There are 3 nested groupings, the coarsest first. Each group lies inside one group of the grouping before and may be the whole of it. The rows also spread widely along 12 directions, which tell nothing about the answers.
Known rows, each followed by its group in each grouping:
[-1.24 -0.13 -1.95  0.07 -0.84 -1.73 -1.78 -0.75  1.09  0.24 -1.95  1.51
 -1.03  0.18 -0.84  1.38 -0.47  1.11 -1.04 -1.40 -1.97 -1.08 -0.70 -1.31
  1.94 -0.20 -1.62  1.48 -1.82 -0.46] : bakiz j94 tano
[ 0.03 -4.46  0.25 -0.45  0.03 -1.11 -0.84 -2.71  0.29  1.22  1.45  1.55
 -2.61 -3.50  1.85  3.06 -0.72 -1.93  0.88 -3.34  0.21  1.61  5.54 -3.41
  2.41  0.60 -1.18 -2.25  1.04 -1.46] : Laz j444 beg
[-2.07 -0.47 -1.53 -0.05  1.95  0.38 -0.45  1.49  1.49  0.25 -1.17  2.22
  0.11 -1.59 -1.34  1.82 -0.79 -1.87 -0.63 -0.68 -2.32 -1.60  0.07 -0.45
  1.35 -1.01 -2.07  1.57 -1.00  0.35] : Laz j111 Vaz
[ 1.18  2.92 -2.44 -0.50  0.35 -0.29 -1.54  0.68  0.53 -0.47 -0.48  0.18
 -0.13  1.26 -1.43  0.88  0.36 -0.55  0.76 -1.23 -2.58 -0.49 -3.59  0.87
  0.57  0.71 -0.07  1.47  0.89  0.73] : Nepo j67 rap
[ 3.11 -2.54 -3.31 -2.43 -1.86  2.13 -1.02  0.25  0.63  0.90  0.46  0.79
 -0.63  1.66  2.54  0.78 -0.40  4.98 -2.00 -0.06  0.44 -0.29 -3.62  1.66
  0.43  1.86 -0.33  1.79 -3.49  0.16] : Nepo j662 Baf
[-0.54  0.51  2.38 -0.20 -0.79 -1.87  2.56 -0.32  0.21 -0.33  1.90 -1.46
 -0.44  0.07  0.08  2.19 -1.06  2.16 -0.32  1.42  0.16 -1.31  1.32 -2.91
  0.58  1.41 -1.79 -1.20 -1.41 -1.75] : Nepo j705 Val
[-0.80 -0.53  0.29  0.50  2.37  2.22  0.19  3.32 -0.56 -1.05 -1.52  1.49
 -0.71 -3.22 -0.69  2.09  0.02 -2.93 -1.96 -0.70 -1.32 -2.34  1.90  1.02
 -1.36 -2.32 -0.33  2.21  2.24  1.14] : Laz j444 Gudi
[ 2.95 -1.73 -2.02 -3.39  0.92 -1.23 -1.20 -1.11 -0.07  0.39 -3.22  2.95
  1.23  1.48  0.61 -0.88  1.91  1.10 -1.49 -0.03  1.44 -0.35  4.04  0.46
 -0.37 -1.76  1.28 -2.44  1.76 -1.06] : bakiz j963 figu
[ 1.77 -0.43 -0.24 -0.03 -2.52 -2.17  0.63 -0.06 -2.60  0.01  0.15  1.12
  0.15 -0.24  1.75  1.19  2.06 -0.48 -1.19 -2.37  1.28 -0.85  1.26  0.42
 -3.45  0.07  4.45 -2.40  2.18 -2.32] : Nepo j67 Nirel
[ 1.32  0.99  0.48  2.27 -2.47 -0.05  0.54  1.21 -1.04 -1.97  3.25 -2.57
 -1.59  1.64  1.10  2.16  0.65 -5.48  3.77 -1.31 -2.52 -0.50  0.54  3.01
  6.08 -1.20 -1.73  0.88 -2.03  0.30] : Nepo j67 gukit
[ 0.64  3.13  1.21 -1.83  1.38 -2.54  0.06  0.49 -0.01 -0.18 -1.80 -0.86
  3.86  4.70 -2.08 -2.30  2.46 -1.26 -0.74  3.38  0.53 -1.57  2.61  0.66
  0.03 -2.78 -3.54 -2.43  0.48  0.52] : bakiz j94 vuvor
[-2.12  0.08 -1.79  0.88  0.24 -0.04 -0.79  1.52  1.17 -0.73 -0.18  1.27
 -0.83 -1.57 -0.75  2.88 -1.06 -0.87 -0.79 -1.17 -3.23 -2.37 -1.86 -0.17
  1.61 -0.34 -2.06  2.78 -1.94  0.47] : Laz j444 dopi
[-1.72  2.11 -1.17 -0.84 -0.22 -0.99  0.99  1.89  0.87 -1.34  1.67 -0.28
 -1.26 -1.02 -2.66  3.83 -0.66  1.74 -1.68  0.17 -2.69 -2.74 -4.54 -1.60
 -1.09  0.65 -1.45  1.49 -2.21  0.22] : Nepo j67 rap
[-0.29 -0.74 -0.70 -0.99  1.30 -1.96 -0.32 -1.36 -0.14  1.26  0.82  2.78
  0.20 -3.09  1.35  3.30 -0.13  0.61 -0.72 -4.38 -0.45  1.80  0.50 -4.65
 -3.36  3.49  3.45 -1.93  3.80 -1.79] : Nepo j67 Nirel
[ 0.12  4.02  1.99  1.12 -0.32 -4.19 -2.09 -3.15 -1.08  0.75  0.08 -2.83
  0.07  2.01 -0.23 -0.77  0.76 -0.89  1.52 -1.20 -0.47  2.07  1.81 -2.85
 -0.53  1.14 -2.40 -1.12  5.09  0.20] : bakiz j94 tano
[ 1.00  1.36  2.30  1.02 -0.86 -0.12  2.00  0.82 -1.49  0.40  1.83 -1.84
 -1.13  0.66 -2.56  0.27  0.15 -3.44  2.81 -0.37 -0.13  0.36  0.10  1.09
  0.82  0.07  0.57 -1.03 -0.25  0.29] : Nepo j662 Baf
[ 0.83 -0.31 -2.30 -0.29 -1.35 -2.27 -1.89 -0.58  0.56 -2.84 -2.39  2.94
 -0.17  0.78  2.55  2.14  0.46  1.54 -0.10 -1.40 -2.43 -3.50  3.22  0.44
  3.86 -1.69  0.72 -0.34  0.54 -3.34] : Laz j444 Gudi
[-1.86  2.24  1.10  3.46 -1.58 -0.46 -0.89 -0.27 -1.08  1.33 -0.21 -1.69
  0.98  1.02  1.08 -0.30 -0.84  0.22 -1.22 -0.36 -0.81 -0.14 -2.83 -0.38
 -2.61  2.14 -2.07  3.24  0.69  0.93] : Laz j444 Gudi
[ 0.36 -0.15 -0.40  2.13 -1.87 -1.79 -1.49 -2.72 -0.39  1.50 -1.55  0.27
 -3.37 -0.11 -3.12 -0.69 -0.91 -3.08  4.12 -2.59 -1.48  0.66  1.26  0.24
  3.85 -0.17  1.17 -0.90 -0.15 -1.40] : Laz j444 dopi
[ 2.17  1.79  1.48 -1.06 -1.19 -1.99  1.20  1.04 -1.94 -0.75  1.78 -1.95
  1.23  2.85 -1.11 -0.38  3.03 -3.48  1.34  0.96  0.72 -0.47  2.28  1.72
 -0.14 -2.20  0.13 -2.90  0.24  0.24] : bakiz j94 tano
[ 1.83 -0.50  1.52 -0.24 -1.58 -0.50  1.16  0.28 -1.22 -1.71  1.94  0.12
  0.24 -0.14  5.77  3.39 -0.81  3.69 -0.17 -1.09  0.00 -0.30  2.79 -1.87
  0.37  3.07  2.62 -1.25  0.99 -3.26] : Nepo j67 Nirel
[ 1.84 -0.62  0.51  0.81 -0.71  0.34 -1.02 -1.51 -0.66  1.77 -0.31 -0.74
  0.27  1.58  3.21 -0.50 -0.58  0.47  0.16 -0.65  0.96  1.83  1.32 -0.22
  0.63  2.18 -1.21  0.12  0.98 -0.15] : Nepo j67 Nirel
[-3.06 -1.41  0.93  1.99  2.56  0.28 -0.56 -0.73  0.83  2.46 -1.80  3.30
  0.72 -3.32  0.50  1.59 -2.34 -0.51 -0.54 -2.95 -1.10  1.31  1.46 -4.08
 -1.58  3.40  1.03  1.04  1.92 -0.98] : Laz j444 Gudi
[-2.61 -3.80  0.74  3.73 -0.81  1.16 -0.09  0.23 -0.72  3.42 -2.29  2.01
  0.22 -2.01  3.11  0.52 -1.37 -1.69 -3.91 -2.15  1.45  0.26  1.12 -0.76
 -1.57  1.29 -1.67  2.82 -1.35  0.28] : Nepo j67 Nirel
[ 1.75  5.69 -1.00 -0.16 -1.51 -1.69  0.36  2.65 -0.28 -5.04  2.73 -1.09
 -1.62  1.45 -2.60  4.06  0.49 -1.97  6.18 -2.26 -6.24 -1.44 -3.01  1.32
  5.37  0.07  4.65  0.27 -0.91 -1.48] : bakiz j94 tano
[ 0.48 -1.72  1.61  0.16 -0.05  1.20  2.74  1.09 -0.01  1.66  0.50  0.15
  0.21  0.21 -0.77  0.25 -0.67 -0.80  0.17  1.01  1.27 -0.14  0.97 -0.03
  0.45  1.00  0.31 -0.43 -3.03 -0.54] : Nepo j705 Val
[ 0.41 -3.68 -0.13  1.13 -3.13 -1.36 -0.61 -1.51 -1.27  1.94  0.93  0.49
  0.36  0.81  3.85  0.53  1.14 -1.76 -1.27 -2.19  1.82  1.14  2.61 -0.05
  0.66  0.35 -0.95 -0.58 -2.12 -0.52] : bakiz j94 tano
[-2.81 -0.57 -0.59  3.49  0.28 -0.66 -1.10 -0.63  0.03  3.50 -5.10  3.47
  0.29 -0.83 -3.95 -2.13 -0.84 -3.61 -0.15 -2.24 -0.69 -0.44 -0.40  0.28
 -0.98 -0.27  1.48  1.15 -0.40 -0.35] : Laz j444 dopi
[ 1.00 -1.06 -0.46  1.26 -2.81  0.87 -2.10 -3.05 -0.13  3.41 -2.30 -3.33
 -5.11  1.41 -2.38 -2.55 -1.97  2.55 -1.15  1.78  1.64  0.46 -2.04  0.64
  1.36  0.32 -5.87  2.75 -2.44  1.80] : Nepo j67 rap

New rows. What belongs after each?
[-0.34 -1.20 -4.07 -1.22 -0.04  0.05 -0.60  1.04  0.96  0.88 -1.36  4.22
 -0.36 -1.76 -1.18  2.51 -0.13  1.92 -2.44 -2.88 -1.44 -1.28 -4.08 -0.89
 -2.41  1.73  3.73  0.96 -1.48 -1.16] : Nepo j67 rap
[-0.39  0.10  1.50  1.46 -2.53 -1.07  1.27  0.01 -0.96 -0.28  2.39 -1.91
 -0.95  0.95 -0.10  1.31 -0.41 -1.35  1.36  0.71 -0.57 -1.21  0.69  0.35
  1.82  0.00 -2.08 -0.23 -2.77 -0.57] : Laz j444 Gudi
[ 3.29  0.76  2.71  0.89 -1.76  0.83  1.58 -0.44 -1.72  0.61  1.29 -2.91
 -2.37  2.11 -1.24 -0.82 -0.88 -1.68  5.07  0.64  0.60  1.63  1.76  1.50
  3.51  1.16  1.70 -1.94 -1.08 -1.06] : Nepo j67 Nirel
[ 0.76 -2.34 -1.11 -1.43  0.68  0.46 -0.72 -2.43  1.22  2.09  2.96 -0.20
 -3.99 -2.21 -2.90  2.26 -1.62 -1.80  4.05 -2.32 -1.37  2.97 -0.22 -2.48
  3.18  2.01 -0.85 -1.06 -1.44  0.33] : Laz j444 Gudi
[-1.06 -1.21  1.07  1.69 -1.51 -1.31 -0.21 -2.58 -0.75  2.94  1.02 -2.79
 -4.21 -0.86 -3.81  0.03 -0.96 -4.15  1.63 -0.90  0.38  2.24  0.42 -1.13
  1.49 -0.67 -4.58  0.66 -1.74  2.41] : bakiz j963 figu
[ 0.35 -2.65  0.22 -0.49  0.35  1.67  0.92  0.77 -0.48  2.53 -1.00  0.82
  0.39 -0.11 -0.05 -0.57  0.01  0.36 -3.18  0.99  2.34 -0.40  0.32  0.28
 -2.48  0.13 -1.05  0.28 -1.56  0.55] : Nepo j67 gukit
[-3.07  2.96 -0.03  3.60 -2.61 -4.08 -1.98 -3.32 -0.44  1.88 -1.08 -1.28
 -2.16 -0.43 -1.13  1.05 -1.70  1.55 -0.58 -2.80 -1.79  0.42 -3.78 -3.73
 -1.89  3.09 -1.64  2.03  1.73 -0.71] : Nepo j67 Nirel
[ 2.34  1.61  2.65 -0.14 -0.71 -1.66  1.38 -1.05 -1.14  0.11  2.22 -2.98
 -0.20  3.18 -2.97 -1.50  1.23 -5.32  5.70  1.71  0.07  0.66  3.76  1.73
  3.95 -1.69 -1.49 -3.91 -0.33 -0.26] : Laz j444 Gudi
[-4.23  2.18  2.84  2.93  0.66 -2.69  2.69  1.57  0.31 -0.51  0.03  2.41
  5.14  0.70  2.28  2.50 -0.87 -0.53 -0.59 -0.83 -1.96 -1.62  1.17 -3.42
 -0.61  3.20  1.55 -0.62 -0.70 -3.31] : Nepo j67 gukit
[ 3.63 -3.09 -2.37 -2.19 -2.90 -2.23 -1.95 -4.22 -0.84  1.57 -0.50  1.35
 -3.08 -0.22  2.00  0.75  0.31  3.98 -0.12 -2.78  1.85  1.30  1.73 -1.77
 -0.17  1.68  2.71 -3.05  1.44 -3.04] : Nepo j67 Nirel
[-0.98 -1.26  0.00 -0.82 -1.15 -2.44 -0.27 -1.91 -0.51  3.16  0.06 -0.54
 -0.93 -0.02 -2.80 -0.41  0.82  0.06 -2.29  0.00  2.02  0.62 -0.31 -2.37
 -3.18 -0.11 -2.67 -1.25 -1.15  0.82] : bakiz j94 tano
[ 5.73 -1.87 -1.01 -3.07 -1.72  1.92  0.05 -0.50 -1.21  1.56 -2.25 -1.69
 -3.94  2.74 -4.16 -3.37  0.94  0.85  0.90  3.29  3.09 -0.75  0.85  4.47
  1.68 -2.98 -0.39 -1.97 -2.38  0.43] : Nepo j67 Nirel
[-0.28  1.67  1.67  1.95 -1.70  0.48  2.08  1.84 -1.21  0.07  1.07 -2.10
 -1.93  0.60 -4.74 -0.18 -0.76 -3.28  3.08  1.20 -1.30 -1.54 -1.61  2.43
  1.58 -0.86  0.44  0.48 -3.50  0.46] : Laz j444 dopi
[ 2.46 -0.07  1.29  0.03 -4.96 -1.47  1.70  0.48 -2.68 -2.64  3.76 -2.48
 -2.90  0.44  2.85  3.19  0.52  2.40  0.09 -0.68  0.39 -2.01  0.66  0.89
  0.41  0.20  1.51 -0.96 -0.65 -2.21] : Nepo j662 Baf
[-1.64 -0.57  0.44 -0.81  0.05 -2.93  0.39 -1.32  0.87 -0.69  1.89  1.82
  0.75 -1.85  2.18  3.93 -0.99  2.07 -0.23 -1.78 -1.47 -0.42  2.23 -4.85
  0.03  2.63  0.22 -1.95  0.52 -2.90] : Laz j444 beg
[-0.03  2.77 -0.45  0.16 -3.24 -1.54  0.86  0.46 -0.53 -0.33 -1.24 -2.23
 -0.45  4.06 -3.80 -1.21 -0.23  2.84 -0.70  3.60 -0.62 -2.86 -4.35  2.01
  0.15 -0.95 -1.99  1.70 -5.14  0.35] : bakiz j963 figu
[ 3.33 -0.39 -1.34 -1.71  0.33 -0.08 -2.14 -1.99  0.52  1.05 -3.07  0.05
 -0.76  2.97 -0.34 -2.36  0.62  0.65  0.39  1.04  0.63 -0.09  2.57  1.47
  3.31 -1.38 -2.56 -0.93  1.00 -0.23] : Nepo j67 gukit
[-1.58  0.40 -0.24  3.52 -1.25 -4.85 -0.95 -2.87 -0.47  3.10 -1.50  2.98
  4.81  1.61  3.28 -0.70  1.69 -4.08 -0.38 -5.10  0.28  1.82  1.52 -2.06
 -1.95  2.57  2.36 -1.42  3.10 -2.21] : Nepo j705 Val
[ 0.35  3.40  0.05  0.00  1.38  1.96  0.72  3.77 -0.15 -0.48 -4.04 -1.00
  0.94  2.74 -4.37 -2.17  0.45 -0.59 -1.91  4.30 -0.83 -4.05 -2.42  4.00
 -0.62 -3.16 -2.84  2.57 -1.21  2.16] : Nepo j67 Nirel
[ 2.64 -1.24 -1.91 -2.72  0.18 -0.53 -0.57 -1.44  0.86  1.50 -1.34  0.44
 -1.15  2.31 -2.93 -1.30  0.70 -0.97  1.47  1.15  0.56 -0.13  1.00  1.15
  3.31 -1.57 -1.90 -2.40 -2.09 -0.13] : Nepo j67 Nirel
[ 0.37  2.72  0.78  0.41  4.68  2.17 -1.55  1.59  0.43 -0.19 -1.02  0.45
  0.62 -1.57 -1.37  0.68 -0.79 -4.20  2.71 -1.87 -3.03  1.59  1.08 -0.38
  0.76  0.75  0.03  1.66  5.28  1.86] : Laz j444 beg
[-0.34 -1.06  4.53  4.43 -2.21  1.80  4.01  2.23 -1.99  1.64  2.18 -1.13
  1.89  1.74  1.72 -0.27 -0.81 -5.09  2.83  0.07  1.18  1.22  1.95  1.93
  2.01  2.33  1.77 -0.25 -4.67 -0.82] : Nepo j67 rap
[ 0.21  1.03  0.93  1.25 -2.47 -0.46  0.62 -0.60 -1.37  1.95  1.47 -2.18
 -0.23  1.40 -1.25 -0.84 -0.53  0.59  0.58  0.73  0.59  0.36 -2.64  0.29
 -2.20  1.97 -0.06  0.24 -1.73  0.35] : Laz j444 dopi
[-1.37  2.16  3.91  1.85 -0.11 -0.55  2.06  0.07 -1.49  2.23  1.92 -3.85
 -0.25  0.81 -3.47 -1.45 -0.52 -3.72  1.81  2.13  0.93  0.82  0.31 -0.25
 -1.32  0.08 -3.41 -0.52 -0.37  1.69] : Laz j111 Vaz
[ 1.59 -1.00  2.53 -1.18  0.58  1.75  0.62 -0.16 -0.54  0.53 -2.85 -1.26
 -2.64  0.04 -2.53 -1.59 -1.51  2.60 -0.42  4.03  1.87 -1.81  4.30  0.27
  0.82 -1.78 -2.34 -0.79 -0.13 -0.44] : Laz j444 beg
[ 0.25  0.10  1.00  0.16  0.56 -0.12 -0.41  1.28 -0.81 -1.98  0.33  0.16
 -2.25 -2.64  0.85  3.51  0.07 -1.32  0.10 -2.26 -1.67 -0.59  3.25 -1.22
  0.97 -0.86  0.61  0.51  2.56 -0.27] : bakiz j94 tano
[-1.48  2.40  0.39  2.63 -2.61  2.88  0.38  4.63 -2.36 -1.90  2.41 -3.78
 -1.63 -1.73  2.36  3.09 -1.03  1.71 -4.20  0.58 -1.64 -3.09 -5.80  2.29
 -4.40  0.22 -2.47  6.96 -0.73  2.90] : Laz j111 Vaz
[ 2.10 -3.33  0.90 -1.14 -0.96  1.21  0.98 -0.04 -2.44  2.43 -1.99 -0.56
 -4.35 -1.84 -5.26 -2.26  0.99 -2.26 -1.26  1.68  3.87 -1.43  3.29  2.44
 -2.85 -4.24  0.12 -2.20 -0.05  0.79] : Laz j444 dopi
[ 0.95 -0.05 -0.23 -0.56  3.31 -0.22 -1.73 -1.41 -0.18  2.97 -2.42  1.35
 -0.15 -1.22 -2.11 -1.13  0.92 -4.01  0.08 -2.26  0.75  2.34  2.51 -1.31
 -1.97 -0.01 -0.48 -1.32  5.67  1.33] : Nepo j67 rap
[-0.44 -1.64 -1.42 -2.45  0.10 -0.96 -2.30 -1.58  0.51  1.58  0.40 -1.13
 -1.36 -0.78  0.88  1.41  0.43  2.92 -4.98  0.37  1.18  0.08 -0.32 -2.61
 -2.35 -0.42 -6.52  1.24  0.21  2.22] : bakiz j94 vuvor
[ 0.29 -1.40 -1.02 -1.76 -1.94 -2.46 -0.72 -1.97 -0.65  2.22  1.94 -0.90
 -0.27  0.71 -0.15  0.47  1.55  1.04 -2.63 -0.45  1.87  0.87 -0.90 -1.92
 -3.16  0.46 -2.48 -1.33 -1.16  0.76] : bakiz j94 tano
[ 0.47 -2.09  1.62  1.03 -2.67  2.23  0.86 -0.06 -0.26  1.71  0.19 -2.96
 -2.15  2.01  1.07 -0.83 -2.01  3.33 -2.13  3.17  1.96 -1.00 -0.79  1.40
  1.71  0.59 -5.86  2.76 -5.11  1.25] : Nepo j662 Baf
[-1.07  0.21  0.06  3.44 -2.07 -2.67 -1.72 -3.17 -0.63  3.67 -2.54  0.60
  1.21  2.43 -0.20 -3.21 -0.11 -3.07  1.74 -1.96  0.35  1.49  1.13  0.13
  0.81  0.83 -0.60 -0.37  0.16 -1.04] : Laz j111 Vaz
[ 3.51 -3.69 -3.69 -3.86  0.79  3.54  0.11  2.66  0.81 -0.94 -0.60  3.10
 -2.42 -1.72  0.01  2.70  0.36  1.23 -1.26 -0.77 -0.37 -1.83 -0.01  2.26
  1.53 -1.19  2.70  0.14 -2.30 -0.44] : Nepo j67 rap
[ 0.38 -1.89 -2.71 -2.05 -0.60 -1.12  0.27  0.51  1.01 -0.70  0.73  3.13
  1.02 -0.16  1.93  3.21  0.51  2.10 -1.67 -1.39 -1.09 -1.76 -0.61 -1.17
  0.63  0.96  1.23 -0.92 -2.42 -2.30] : Nepo j67 gukit
[ 6.15  3.62 -2.73 -5.22  3.40 -0.54 -5.04 -3.43  0.94 -0.11 -0.63 -1.62
 -0.15  2.94 -0.19 -1.74  1.33  2.74  2.52  0.28 -1.10  2.50  0.81 -0.31
  0.40  0.72 -1.91 -1.69  8.24  1.37] : Laz j444 Gudi
[ 2.91  2.58 -1.00 -1.98 -1.15  0.93  0.54  2.75 -0.33 -3.49 -0.13 -2.54
 -3.15  2.00 -3.21  1.06  0.85  0.54  0.22  3.32 -1.70 -4.47 -1.03  3.96
  3.35 -3.90 -2.66  0.84 -1.93  0.76] : Nepo j67 rap
[-1.17  5.20  3.24  2.72  1.50 -0.10 -0.11  1.07  0.07 -1.63  0.72 -2.28
  1.91  1.30  1.66  1.30 -2.12 -0.10  2.56  0.48 -3.47 -0.12  0.29 -1.18
  1.90  2.82 -1.82  2.21  2.55  0.23] : Laz j444 dopi
[-2.62 -0.28  1.32  0.70 -1.05 -2.36 -0.17 -0.81 -0.43 -0.93  4.21 -1.64
 -1.15 -3.39  4.92  5.25 -1.17  2.27 -2.93 -1.67 -0.88 -0.59  1.52 -4.87
 -1.98  1.94 -4.30  1.06  2.12 -0.56] : Laz j111 Vaz
[ 0.56 -0.41 -2.08 -0.32 -1.96 -0.11  1.47  2.38 -0.37 -0.41  2.96  1.06
  1.39  1.11 -1.01  1.92  1.58 -3.36  1.29 -0.93 -1.71 -1.53 -3.04  2.68
  0.25 -0.37  2.32 -0.34 -4.70 -0.23] : Laz j444 Gudi
[-0.78  2.50 -2.37  2.34 -2.21 -2.94 -3.00 -1.63 -0.31  1.18 -1.84  0.12
  1.76  2.43  2.49 -0.14  0.58  1.34 -2.55 -2.31 -1.33 -0.38 -4.13 -0.25
 -2.16  1.96 -1.52  2.63  1.61  0.13] : Nepo j67 Nirel
[ 0.33  2.53 -1.36 -1.05 -1.09 -3.16 -0.88 -0.01 -0.08 -0.69 -4.58  0.79
 -0.21  3.16 -5.18 -1.88  1.81  0.61 -1.06  1.98 -0.65 -3.77 -0.11  1.54
  0.40 -3.84 -0.42 -1.03 -0.97 -0.88] : bakiz j94 tano
[ 1.75 -2.32  0.36  0.67 -3.17  2.34 -0.49  1.79 -2.54 -1.16  1.69 -2.40
 -3.85 -1.89  3.62  2.75  0.06  1.07 -2.87 -1.01  0.79 -0.79  0.56  1.62
 -0.78 -0.82 -1.08  3.45 -0.58  1.34] : bakiz j94 tano
[ 2.24  2.44  1.97  0.52 -0.92 -0.53  1.78  1.19 -1.60 -0.41  0.91 -1.88
  2.34  3.90  0.42 -1.02  1.32 -2.55  2.40  1.48  0.22 -0.19  0.96  2.44
  1.05  0.13  0.74 -1.75 -0.40 -0.50] : Nepo j67 Nirel
[-2.37  1.49  2.71  2.19  1.50  0.53  1.97  2.20 -0.48  1.20 -2.56 -0.85
 -0.93  0.12 -7.90 -1.99 -0.06 -6.56  1.45  2.76 -0.45 -2.48  1.19  2.21
  0.78 -4.03 -3.13  0.41 -1.72  1.78] : Laz j444 Gudi
[ 2.87  3.56 -2.50  0.04 -2.61 -0.80 -2.75 -1.80  0.30  0.29  3.82 -2.93
  1.90  5.12  3.16  0.01  0.06  1.76  3.34 -1.22 -2.73  2.57 -5.96  1.15
  1.75  4.64 -0.86  1.83 -0.65  0.86] : Laz j444 Gudi
[-1.42 -1.46 -0.82 -0.17 -1.00 -3.95 -1.79 -4.49  2.06  2.22  0.05  1.06
  1.30  1.70  1.49  0.26 -0.78  1.22  0.17 -0.58 -0.27  0.74  2.16 -3.84
  2.94  1.85 -4.65 -1.89 -1.84 -1.77] : Laz j444 beg
[ 1.07 -2.07 -0.26  0.35 -1.34  0.70  0.36 -0.11 -1.31  1.44  2.62  1.18
  1.18 -1.03  4.62  2.58 -0.63  1.35 -0.27 -3.60  0.55  3.17 -1.11 -1.72
 -2.86  4.98  4.62  0.77 -0.21 -0.65] : bakiz j963 figu
[ 1.65  0.77 -3.39  0.38 -4.18 -2.78 -1.65 -0.73 -0.35 -1.06 -0.57 -0.12
 -1.25  3.17 -2.35 -0.55  2.24 -3.42  2.07 -0.90 -2.10 -2.76 -1.44  4.25
  4.25 -3.66 -0.81 -0.38 -3.00 -0.56] : Laz j444 beg
[-1.12  0.62 -0.15  3.51 -0.07  2.37 -0.10  2.53 -0.77  0.85 -3.42  1.97
  0.00 -0.58 -2.53 -0.78 -0.98 -3.24  0.96 -1.52 -2.04 -1.17 -2.02  2.79
 -0.15 -0.13  3.12  3.33 -1.03  0.23] : Laz j444 Gudi
[-0.25 -0.39 -1.12 -3.02 -0.26  0.14 -0.22 -1.34  0.96  2.70 -0.64 -1.03
 -0.80  0.92 -2.57 -1.22 -1.48  6.81 -3.31  3.75  1.66 -1.02 -3.33 -1.87
 -3.54  1.39 -3.92  0.45 -2.85  0.56] : Laz j111 Vaz
[ 0.46  2.19  0.67 -1.37  1.26  1.31 -0.04  0.89 -0.26  0.25 -0.86 -1.19
  0.11  0.29 -1.42 -0.09 -1.03  4.53 -1.94  2.70 -0.04 -1.28 -2.01 -0.94
 -3.89  1.46 -0.90  1.31  1.45  0.64] : Laz j444 Gudi
